The same things were measured in two ways. Each way mixes the same 13 hidden numbers, adds some noise and spreads widely along 7 directions of its own, which tell nothing about the thing.
In the rows, zero is written as 128.
Some things both ways: the first way, then the second way.
[129 138 162 128 120 179  80 120 125 150 102 109 141  95 179 158 151 131
 174 139 115  76 131 105 109 145 127 167 122 145 124 127]
[140 133 130 133  93 132 133 121 136 108 119 159 163 130 144  89 115 101
 151 150 102 151 157 125 137 137]

[142 155 174 131 136 186  68  96 142 134  89 118 130 117 119 150 164  99
 184 121 116 115 161  98 144 148 117 158 154  82 130 126]
[106 174 107 153 160 112 179 204 106  94 126 112  92 125 169 133 158  63
 144 129  75 123 139 169 102 136]

[153 169 144 140 123 134  50 116 139  82 171 159 141 148 146 130 140 126
 126 167 167 123 108  98 145 129 124 176 147 112 142  87]
[155 123 109  79  89 145 198 129 134  90 135 157 172 132 143 140  65 105
 117 133 103  81 148 174  99 120]

[167 138 149  93 129 108 109 117  88 110 126 134 148 105 132 129 166 136
 150 150 140  54 123 110 136 128 136 129 125 171 121  87]
[ 79 119 126 149 139 112 134 141 151 122 119 108  64 129 129 132 127 133
 167 100 104 108 119 126 147 143]

[144 128 133 126 105 145 162 108 132 167 135  90  95 140 115  89 109 164
 116 108  95 183 163 141  76 151 114 104 127 127 125 164]
[116 122  95 126 144 139 107 101 127 154 123 106 107 120 122  99 131 146
 107 154 146 134 114 129 110 129]

[108 144 156 106 141 120 124 104 125  96 170  86 138 100 123 114 136 148
 136 147  91  94 140 110 140 124 114 211 119 153  92 105]
[126 141 146 133 125 105 124 151 116  92 130 156 105 117 138 119 112  94
 144  88  47 135 141 125 152 135]

[107 126 126 124 175 113 136 135 127 159 122 138 108 119 152 157 120 123
 138 121 152  45 164 119 120 152 134 177 157 137 108 152]
[ 88 142  96 118 127 137 141  95 125 105 152  84 113 125 151 132 121 131
 127 112 131 107 126 123 133 132]

[170 145 140 145 126 140 133 114 126 102 124 137 135 176 120  82 112 136
  68  99 194 174 108 116 123 112  93 104 140 152 143 134]
[176 167 126 117 111 142 128 123 130 118 133 119 156 110 117 140  95 131
  87 136 150 127 114 157 117 119]

[136 139 147 125 113 131  98 107 105 138 122 103 123 128 114 118 142 137
 139 134 107 120 117  98  98 133 144 125 130 115 134 123]
[ 53 130  87  97 134 123 129 109 124 142 119 103  45 156  97  87 127  93
  78  91  83 119 121 130 142 129]

[168 149 135 163  85 112  92 100  94 171  92 165 140 173  88 131 135  90
 129 145 113 159 109  76  83 163 166 122 154 129 113 125]
[151 117 143  90 111 142  77  58 111 137 108 168 159 184 114  99 107  91
  80 118 122 151 141  96 155 120]

[147 127 147 157 159 191 133 107 103 138  99 161  96 181 128 123 145 147
 140  89 146 129 100 138 125 116 113  49 143 145 143 104]
[110 165  59 145 152 141 107 118 139 140 148  84 143  89  83 136 168 191
 119 151 174 106 123 154 124 136]

[ 85 153 110 138 137  73 145 140 132 158 139 102 127 115 141 103 108 100
 135 146 120  85 163 126  98 114 172 180 163 127 114 112]
[157 143 100 122 132 149 129 123 132 158 145 147 151 131 148 137 124 113
 107 123 130 133 137 157 110 121]

[145 129 145 117 165 170 124 112 115 149 115 143 130 105 184 135 172 118
 157  97 142 109 132 114 132 116 116  97 119 148 146 109]
[127 133 146 110 139 144  97 102 135 121 111 156  87 141 117 101 154 149
 132 128 132 132 121 100 153 136]

[178 207 124 100 110  51  76 122 135 101 133 179 141 142  58  95 137 134
  58 175 169 117 144 137 153 135 186 144 204  61 162  98]
[162 100 208 128 108 130 197  65 141 121 120 150  98 131 105 121 106 117
 157 141 127 116 145  88 159 114]

[156 105 117 118 150 125 151 117 107 117 156  79 143 106 202  99 136 154
 103 137 160 115 108  90 128 103 112 129  94 192 137 100]
[107  68  67  76 117 132 103 133 147 193  71 153 137 123 129  75 122 137
 136 151 106 103 150 192 104 179]

[128 130 120 129 157 120 123 144 130 152 122 122 123 120 156 120 133 130
 125 147 147  69 141 104 141 139 146 156 163 139 130 108]
[109 101  99  94 115 152 130 107 116 140 132 128 151 147 146 137 129 145
 128 147 138 122 148 133 151 127]

[ 95 144 132 123 143 154 126 116 159 131 103  93 105 139 139 135 139 141
 162 121 122 108 150 145 144 119 114 125 157  79 153 132]
[205 162 110 131  83 131 212 133 142 128 195 112 236 102 110 145 111 140
  99 152 147 118 137 205  84 141]

[124 127 137 137 141 124 124 118 115 154 126 132 109 139 114 125 134 149
 126 141 115  80 130 120 124 143 159 159 157 133 115 117]
[146 135 122 148 111 137 152 121 139  97 172 107 182  93 137 165 129 162
 175 149 141 104 159 127 138 115]

[103 111 133 127 151 144 171 101 127 139 109  66 118 126 161 113 119 147
 119 103 129 111 133 123 117 115 107 143 101 162 128 147]
[ 99 191 131 120 137 127 164 127 138  78 180  77  78 152  92 159 101 108
  81  78 124 110 101 110 140 117]

[142 176 118 108 117 119 119 142 125 161 120 116 130 140 123  97 123 126
  94 131 134 168 130 106 114 130 129 109 169 116 131 129]
[142 160 158 149 124  97 147 154 176 116  93 115  66  90 125 123  96  83
 162 103 101  97 135 153 117 148]

[132 176 117 135 142 118 126 138 125 159 128 135  97 136  96 103 106 137
  94 140 111 161 157 121 116 156 144 128 208 102 123 121]
[ 95 111 124 108 143 135 145 121 136 123 132 120 107 115 147 129 121 125
 167 134 100  95 148 146 137 160]

[ 81 126 138 118 127  70 161 115 113 139 147  78 116  98  79 126  95 151
 106 137  65  83 167 118  80 156 147 232 153 143  67 175]
[ 51  99 102 142 139 128 141  76 149 124 162  74  82  79 127 125 155 151
 176 120 113  83 144 145 153 140]

[144 112 133 103 133 101 102 156 119 151 165 112 137 100 148 102 139 146
 104 137 161  67 126  88 115 129 154 175 160 136 123 131]
[ 95 159  79  95  98 136 100 169 115 125 105  89  81 138 180 109 119  98
  99 111 104 147 119 139 129  96]

[178 168 141 181  75 151  78 132  85 170 132 140  85 175  37  67 100 155
 106 164  83 222 105 120  72 159 181  94 251 110 118  91]
[116 111  97  96 146 137  52 132 127 147 114 135 176  83 147  98 119 109
 158 167  74 122 170 185 126 191]

[137 103 141 142 126 154 155  98 106 172  83 109 124 135 149 132 130 128
 121  89 121 136 124  96  80 152 112 109  88 166 127 172]
[110 165 100 144 113 131 126 148 132 105 146  90 118 142 133 126 117  96
 126 129 113 134 127 122 116 101]

[123 157 117 112 135 158 138 130 126 136 152 123  69 171 121 108 134 167
 171 124 109 170 139 172 119 120  99  35 176  98 148  95]
[ 96 112 137  97 166 141  93  94 113 129 141 136  90 145 151 113 134 111
 124 105  85 122 121 130 144 161]

[170 145 131 116 119 148 112 117 150 124 139 129 107 130 107  99 158 173
 124 137 121 148 158 150 138 131 136  78 180  64 163 112]
[102 113 157 117 154 153 145 118 100  87 145 125  80 167 170 137 166 121
 149 152 128 133 123  85 151 108]

[124 168 128  97 118  78 105  99 115 157 125 130 133  74 148 127 139  99
 134 158 111 135 139 128 123 138 172 188 157 133 157 112]
[116 118 136  83 142 132 125 141 146 178  78 146  80 152 124  83 112  68
 143 148  68 105 134 162 110 173]

[133 125 152 115 146 145 138 113  94 143 120  95 144  89 170 115 142 120
 128  92 134 112 126  91  92 110 111 130  91 184 121 137]
[144 133 148 110 102 144 124 145 128 118 142 167 133 132 158 113 115 101
 153 120  66 151 141 128 148 130]

[ 96 154 116 116 121  94 130 168 172  95 156 100 130 144 109 115 112 143
 121 157 111 121 166  92 129 167  88 166 155  89 124 139]
[ 90  88  82 161 129 119 140 107 165 148 114  88  74 101 146 121 139 126
 139 116 149  94 139 165 107 112]

[175 163 146 165 112 123  54 143 103 116 104 223 139 168  95 133 157  85
 145 128 170 125 104  84  99 148 145  67 175  97 169  98]
[126 111 127 140 125 142  98 100 156 129 124 142 103 109 159 100 134  94
 163 129 107 119 154 137 119 112]

Other things, the second way, with their names:
K_327: [105  90 132  56 136 167  69  94  75 111 134 182 147 228 160 108 123 115
  92 134 100 170 116  84 163 133]
K_62: [114 149  51 117  85 120 158 163 117 117 125 107 173 130 142 115  75 132
 103 129 103 131 118 172 105 135]
K_290: [142 110 155 106 133 158 114  86 121 113 133 138 138 141 141 128 122 153
 154 165 153 130 141  77 151 126]
K_26: [120 125  94 138 136 131  92 114 145 153 111 139 134 130 112  78 150 139
 127 149 140 144 139 124 117 149]
K_614: [ 99 101  98 130 141 135  94  85 157 147 139 102  84 103 120  96 159 181
 126 119 162 115 122 122 117 146]
K_25: [ 84 140 140  95 161 152 120 103  99  95 195  94 100 165 161 122 116  83
 101 123  99 149 118  99 135 139]
K_464: [192  80 105 124 110 120 120 124 151 189 104 185 234  52  83 100 123 161
 166 182  89  97 185 217 117 185]
K_836: [144 162  62 124  95 149 165 155 136 140 173  85 155  96 128 169 147 175
  95 123 155 101 120 187 109  91]
K_685: [153 144 116 108 121 137 102 110 156 146 132 103 114  97  95  96  97 121
  91 134 127 120 128 146 100 132]
K_604: [130  98 119  68 102 155 100  88  79 143 131 158 138 148 164 121 154 152
  97 113 113 157 144  94 181  99]
K_578: [102  81 123  80 102 165  68  82  96 154 118 156 121 209 179  94 154 115
 118 132 121 185 147  56 179  90]
K_161: [135  71 108 117  88 153 160  97 122 146 119 177 155 171 134 142 107 116
 123 129 123 128 157 124 152  75]
K_769: [ 86 114 125 132 171 155 134  82 113 122 145 127  75 185 136 137 153 137
 112 109 149 127 100  88 141 111]
K_258: [101  68 141 151 156 129  11  70 123 156  39 158  72 123 179  55 222 112
 203 161 128 147 174  77 164 119]
K_622: [161 132  98 103  95 139 130 110 151 143 135 147 166 130 121 109  93 130
 100 124 140 119 141 145 104 130]
K_837: [172 174 119 146 114 109 116  94 139 103  97 155 143 136  95  75 105 122
  76 113 146 147 102 124 100 153]
K_70: [104 117 107 147 171 145  89  72 128 154  73 103  92 106 121 128 183 139
 152 169 170  89 142 135 143 115]
K_988: [147  73 140 144 148 146  84  88 115 165 106 173 142 101 179  74 179 106
 198 180  95 152 177 126 129 142]
K_789: [164 125 126 150 142 127 135 130 139 113 148 150 117 109 138 128 101 130
 125 103 118 126 134 115  99 125]
K_182: [105  96 115 113 130 145 138 143 118 123 152 140 146 116 188 141 108  97
 188 138  60 117 170 151 140 136]
K_352: [170 150 163 153 104 104 167 113 164  93 145 157 115  83 117 118  86  96
 130  73  90 116 150 135 127 136]
K_520: [112 144 119  78 129 156 132  98 114 115 175 120 134 173 129 140 110 122
  80  94 125 130 116 115 144 125]
K_390: [156 118 127 115 107 158 154 135  87 122 152 165 144 141 171 116 103  73
 113 154  67 171 152 127 134  78]
K_279: [135 179 125 105 106 128 149 120 130 125 124 110  74 145  54 104  70 121
  33  97 117 134  79 118 133 110]
K_724: [103 128 102 121 131 107  99 155 136 137  92 133  89 106 137 101 123 104
 130 106  87 128 151 147 131 146]
K_251: [106  96  71 105 134 155 115 106 138 151 109 127 117 123 115 122 178 181
 117 151 175  92 135 156 125 114]
K_421: [127 126 120 129 127 108 192 164 145 104 107 147  85 122 129 124  82  85
 134 103  71  87 120 178  93 138]
K_500: [ 66 132 134 117 152 148  72  53 122 130  95  94  46 167 124 101 166 106
 150 129 156 131 155  28 183 100]
K_855: [ 73 120  59 168 133 101 119 144 175 156  79  99  69  68 119  95 148 120
 176 118 106  89 154 176 110 143]
K_468: [172 146 123 119 103 133  42  88 140 160 102 146 144  84 107  53 155 163
 110 143 129 166 131 115 138 152]
K_211: [ 87 166  66 140 140 120  85 146 141 130  90  95  68 150 128  82 142 115
  93 113 133 134  95 137 100 124]
K_491: [153 142  89 102 135 150 132 130  82 143 196 131 140 148  87 149 108 134
  14 102 110 167 113 122 133  80]
K_973: [108 142  79 120 124 135 110 125 129 137 103 136 133 122 121 107 151 138
 121 129 121 117 136 158 136 140]
K_401: [139  84  88 159 149 142 119 175 111 151 152 126 172  68 215 131 148 106
 215 190  76 132 187 176  97 128]
K_629: [124 108 130  77 123 143 108  92 134 141 128 119 111 132 136 143 142 135
 122 107 131  79 132 151 140 132]
K_929: [100 114  51 106 125 139 112 170 112 147 103 142 154 185 171 121 105 103
 110 134 109 144 126 165 102 132]
K_116: [167 152  87 162 101 118 106 112 158 178 105 104 163  78 124 101 182 189
 116 148 207 152 135 155 115 146]
K_523: [132 150 128 122 119 148  60  90 110 121 118 134 122 150 130  85 165 121
  93 140 143 168 117 100 151 101]
K_324: [158  90 132  67 113 146 202 134 102 150 170 160 207 160 121 147 112 120
 108 155  93 110 152 186 130 158]
K_997: [ 99  61  76  74 113 145 153 112 128 152 140 152 141 110 102 112  84 134
 119 128  50  79 137 205 129 146]
K_553: [148  98 116 134 139 158 126 107 117 114 154 151 142 121 152 138 116 127
 135 151 116 119 139 135 117  96]
K_371: [115  92 136 108 112 143 122  98 123 133 133 153 130 145 161 119 122 135
 150 124 112 143 142 108 163 131]
K_110: [ 93 118 103  67 113 145 183  81 119 134 151 108 111 188 100 159  85 145
  57  84 152  99 103 124 152 125]
K_273: [158  52 127 149 103 134  97  83 134 185 100 176 159 102 204  81 148  92
 186 148  96 153 191 142 123 121]
K_24: [102 165 132 168 159 126  28  73 166 106  99 125  51 147  95  71 129 114
 110 104 166 161 107  55 138 126]
K_546: [123 167 119 114 129 135 143  91 141 134 137  81  75 119 132 136 125 111
  84  86 154 107 121 135 124 111]
K_960: [127 139  98 132 101 120 156 149 133  95 137 110 126 108 143 104 118 102
 129 136  93 115 135 167  99 115]
K_192: [111 100 101 145 150 134  72 112 116 152  95 110 104 122 156  88 152 145
 149 169 138 148 125 113 120 130]
K_522: [152 136 131 137 105 124 135 150 145 105 140 142 126 117 144 120  73  81
 144 110  77 132 146 131 109 108]
K_386: [129 159 128 112 128 133 149 115 130 146 167 105 122 111 110 121 127 104
 104 118  98 125 134 152 133 144]
K_219: [108 110 121 100 127 131 127 118 130 149 118  77  58 131 123 133 105 140
 110 120 138 111 113 108 133 115]
K_165: [193 141  98 144  81 131 147 143 168 133 153 151 202 120  93 107  49 123
  95 137 123 145 129 164  78 123]
K_396: [119  80 118 119 117 152 152 102  89 127 144 156 198 115 228 144 174  92
 204 167  99 133 220 146 163 115]
K_65: [ 69  96  94 103 127 166 119  97 105 123 155 112 105 127 164 118 171 136
 152 152 104 122 142 125 161 102]
K_879: [134 124 135 116 149 157 139 105 116 108 139 114 110 130 162 158 113 120
 139 146 138 108 127 130 129 108]
K_493: [107 110  82 181 163 124  36 129 129 158 100 147 129 133 147  59 168 119
 154 156 116 182 149 107 115 141]
K_532: [197 174 176 154 118 130 113 117 164 107 143 151 140 125 156 114 135 102
 140 116 161 155 144 105 105 135]
K_201: [157 133 130  76 101 146 108  93  99 149 134 106 146 134  99 122 111 147
  60 147 156 151 132  98 155 110]
K_509: [131  97  74  87  80 151 209 120  92 147 113 137 156 116 133 119 108 112
 112 165  83 104 167 174 132  84]
K_476: [150 126 133 171 114 109 105  98 182 118 119 130 119  92 118  93 143 135
 168 119 146 111 147 116 109 135]
K_986: [165 132 169  82  94 134 107  74 137 116 133 145 132 147  90 100  71 133
  86 111 128 141 116  91 150 140]
K_437: [155 124 108 114  75 133 150 101 166 131 134 136 172 127 110  94 101 173
 136 143 153 124 133 126 117 147]
K_508: [113  90  91  98 121 171 163  81 144 142 164 108 123 132 111 169 103 140
 110 137 153  79 142 148 132  83]
K_498: [137 122 102 116 123 164  97  96 117 163 104 124 137 132 109 120 146 143
 106 186 168 139 142 126 149  90]
K_965: [137 121 124 143 140 119  99 117 138 135 130 141 116 105 106 121 142 127
 135 111 103 124 146 127 137 133]
K_160: [110 140  74 153  97  94 125  97 166 162 126  71 132  87  85  80 134 166
  98 110 150 117 109 177 107 167]
K_686: [123 160 130 155 135 104 137 145 168  76 140 112  86  86 119 125 104 100
 156  96 100  93 140 146 103 141]
K_7: [ 74  72 103 100 135 186 175  96  99 141 156 151 115 163 168 154 150 122
 159 151  96 122 154 128 179  86]
K_767: [ 90 111 128  71 101 121 128 102 159 128  86 122  50 198  86 106  89 145
  89  76 139 100  89  95 143 133]
K_22: [120 138  92 107  97 156 157 131 128 149 153 122 122 175 120 144  81 121
  73 110 127 158 107 127 139  89]

Some of these things the first way, each followed by its name:
[ 50 180 142 120 166 114 135 146 164 132 131  85 139  99 136 138  96  86
 129 121  96 108 191  73 123 166  87 252 128 126  82 160] | K_352
[168 124 144 137 172 148 143 116  92 139 121 130 127 168 108  95 132 116
  77  65 167 159 112  47 109 130  88  80 109 145 108 151] | K_604
[139 142 108 120 121 129 159 152 115 199 128  76 118 119 126  90 112 155
 104 129  89 137 168 105  68 143 146 102 162 131  88 146] | K_371
[126 131 113 111 149 122 174 125 133 145 147  90 113 124 164  88 107 161
  74 117 143 151 137 125 123 129 106 140 123 164 136 139] | K_986
[132 126  95 140 182 102 168 140 129 118 126 157 126 154 157 120 139 141
  79 115 175  99 127 105 138 118 120  78 137 129 157 114] | K_476
[219 135 172 106 130 147  73 103  87 126 100 191 120 175 100 116 158 102
 134  94 204 147  93  65 138 178  84  71 100 153 165 125] | K_219
[150 130 140 128 103 138 104 127 104 181 128 128 123 136 149 114 150 127
 167 137 121 101 122 109  82 139 153 102 115 142 132 109] | K_522
[155 164 138 160 144 147 105 145 142  98 102 157  74 166  77  93 107 148
 114 125 170 152 155 147 137 163 112  69 220  76 192 108] | K_25
[ 86 178 110 114 134 108 143 149 144 190 147  88 109  77 125 117  93 149
  82 155  41 160 192 108  85 185 148 205 181 104  95 165] | K_437
[126 165 113 119 133 157 128 138 142 153 118 151  95 155 148 140 160 139
 203 134 106 115 170 167 117 129 122  32 160  81 150  91] | K_769
[118 136 144 129 147 172 145  88 118 143 120 116 116 155 141 128 147 131
 152 116  89 161 108 108 142 132  95 124 108 160 117 104] | K_464
[ 89 124 104 121 142 110 179 132 133 193 164 100 118 105 149 123 129 148
 127 132  48 131 173 117  84 138 144 158 149 130  83 144] | K_997
[138 114 122 143 124 144 139 117 133 159 145 113 131 136 131 111 150 143
 119 117  87 162 136  91 100 129 131 111 145 105 116 138] | K_251
[151 105 133 109 115  75 142 114  85 159 117  96 142 103  96 131 138 148
 119 141 108  42 153 108  80 131 178 156 155 143  73 157] | K_160
[143 130 138 132 140  88 101  96  97 122 121 157 114 152 131 124 128 131
 105 150 180  74  84 116 136 139 164 168 122 161 166 105] | K_500
[141 147 142 139 131 202  88 126 111 158 109 147 118 162 156 150 169 135
 181 119 116 132 100 117 116 118 118  55 149 116 131  97] | K_973
[156 168 115 106 126 176 116 127 143 156 130 139 123 153 163 134 167 137
 160 120 117 171 146 123 120 126  97  40 135  87 137 114] | K_421
[124 133 113 129 166 127 118 142 117 136 129 146  98 142 174 124 156 140
 169 143 175  45 120 155 146  89 161  76 172 117 170  63] | K_520
[146 160 145 160 138 180 109 136 126 136 105 173  98 178  68 118 129 136
  95  84 114 212 128  88  96 173  90  52 185  73 146 159] | K_65
[103 187 135 133 131 102 119 125 142  84 158 137 111 159  52  97 117 139
 107 160  76 177 136 111 147 157 112 157 181  94 133  88] | K_965
[189 115 147 133  91 129 120  79  93 101 144 134 143 166  94 112 151 155
 104 122 117 183  84  85  99 134 104  89 100 146 127 130] | K_258
[ 84 131 118 127 184 133 188 133 150 126 112  97 136 115 200 128 120 131
 109  96 153  84 156 122 127 108  90 143  94 165 133 143] | K_7
[137 163 144 157 107 106 120  89 127 140 101 177 137 175  68 138 112  89
  98 118 114 191 130  97 104 173 120 172 158 126 104 164] | K_70
[183  92 146 126  98 117 128  81 101 138 149 112 135 139 161  97 140 144
 149 128 181  74 120 148  93  91 155 133  89 182 125 116] | K_879
[ 98 105 109  95 164 128 210 133 137 131 142  14 121 117 178  85 106 183
  81  95 145 100 146 127 121  82  88 129 103 162 106 159] | K_116
[125 171 137 123 131 149 101 120 151 137 129 143 130 119 157 158 143 126
 166 147 116  99 168 140 124 141 124 160 157 109 112 119] | K_837
[105 122 139 127 116 149 149 113 154 108 148  88 125 129 130 110 129 172
 110 114  94 169 130 133 114 124  88 140 132 119 135 152] | K_523
[ 63 160 119  92 130  76 106 148 156 133 177  89 102 130 128 116 109 135
 154 164 126  71 152 148 131 118 149 208 177  85 127 120] | K_546
[117 149 143 117 136 128 101 111 128 105 147 151 119 167 102 141 142 103
 149 121 117 179 104  78 149 156  78 138 147 107 134 122] | K_629
[109 161 112 129 127 114 130 144 148 141 158 128  81 161 109  75 106 157
  92 134 126 186 129 142 121 143 130 114 183  91 175 117] | K_685
[ 88 105 117 140 187 138 152 133 147 115 118  65 120 148 188 131 116 146
 122 124 178  43 126  99 157 107 105 168 117 139 126 128] | K_396
[109 160 128 139 147 171 104 151 147 158 122 148  96 155 131 136 143 129
 163 133  99 140 146 111 128 160 116 101 180  84 141 108] | K_686
[109 191 153 129  85 165  84 127 142 111 132  71 107 144 104  96 103 133
 155 139  89 217 133 114  93 149  85 126 146  93 145 124] | K_532
[156 158 132 158 107  83 117 131 117 108 118 145 159 115 127  98 119 121
  91 159 146  98 139 105  94 139 163 153 134 163 141 101] | K_165
[106 139 134 108  95 117 123 125 147 206 154  60  84 129  82  69 101 163
 107 155  59 167 157 123 107 179 165 208 179  92 115 152] | K_201
